The groups are shells around one centre, one inside the other: the same stretched ball of 2 dimensions in 7 sizes.
Some rows, each with its group after it:
[-72 -14 -53  19 -28] : N
[-72 -11 -54  31 -32] : V
[-39  -4 -26  15 -26] : N
[  4  14   6  33 -30] : C
[-67 -11 -49  23 -29] : D
[-64 -10 -46  23 -29] : L
[-83 -15 -62  28 -31] : C
[-34   5 -26  46 -36] : N
[-31   5 -23  44 -35] : Z
[-23   3 -14  23 -28] : L
[-10   9  -5  29 -30] : D
[-60  -5 -46  41 -35] : U
[-71 -10 -54  32 -32] : V
[-73 -13 -53  21 -28] : U
[-57  -8 -40  19 -28] : D
[-74 -13 -55  24 -29] : Z
[-59  -5 -45  40 -34] : Z
[-37  -3 -24  16 -26] : U
[-23   2 -14  16 -26] : C
[-60 -10 -43  19 -27] : V
[-15   9 -10  37 -32] : L

New rows. What belongs after each?
[-83 -16 -62  25 -30] : C
[-79 -12 -60  34 -33] : C
[-80 -14 -60  30 -32] : N
[-39   3 -30  47 -36] : C
[  2  15   3  38 -32] : C
[-69 -13 -49  16 -27] : C
[-83 -15 -62  28 -31] : C
[-14   9  -9  36 -32] : L
[-80 -13 -61  33 -33] : C
[-15   5  -8  21 -27] : U
[-69 -13 -50  19 -28] : U
[-71 -13 -52  20 -28] : U
[ -6   9  -1  24 -28] : N
[ -7   8  -2  23 -28] : N
[-21   3 -12  18 -26] : N
[  1  14   3  36 -32] : N
[-56  -3 -43  42 -35] : U
[  3  13   5  29 -29] : C
[-15   9 -10  37 -32] : L
[  4  14   6  32 -30] : C
[-26   6 -20  42 -34] : D
[-55  -4 -41  38 -34] : L
[-78 -14 -58  27 -31] : U
[-20   8 -15  39 -33] : L
[ -7   8  -1  22 -27] : C
[-68  -8 -52  39 -34] : N
[-71 -13 -51  18 -27] : N
[-52  -8 -36  15 -26] : N
[-71 -10 -54  36 -33] : U
[-21   3 -12  18 -26] : N
[-37  -3 -25  18 -27] : V
[-11   6  -4  20 -27] : C
[-18   9 -13  44 -35] : U
[-80 -14 -60  30 -32] : N
[-13   6  -6  22 -27] : U
[-55  -8 -39  18 -27] : V
[ -6  10  -1  28 -29] : Z
[ -6  11  -3  34 -31] : V
[-62 -11 -44  17 -27] : U
[-78 -14 -58  26 -30] : U
[-72 -10 -54  36 -33] : U
[-55  -8 -39  18 -27] : V
[-72 -10 -55  37 -34] : N
[-31  -1 -20  15 -25] : C
[ -4  10   0  25 -28] : N
[-39   3 -30  47 -36] : C
[-83 -15 -62  27 -31] : C
[-77 -15 -57  21 -29] : N
[-65  -8 -49  35 -33] : D
[-66  -9 -49  32 -32] : L
[-75 -12 -56  31 -32] : Z
[-50  -8 -34  14 -26] : C
[-48   0 -37  44 -35] : U
[-16  10 -11  42 -34] : Z
[-20   8 -15  42 -34] : V
[-52  -8 -36  17 -27] : Z
[-82 -16 -61  25 -30] : C
[-50  -2 -38  39 -34] : L
[-55  -9 -38  14 -26] : C
[-65 -10 -48  24 -29] : L
[  2  13   5  28 -29] : C
[-61 -10 -43  17 -27] : U
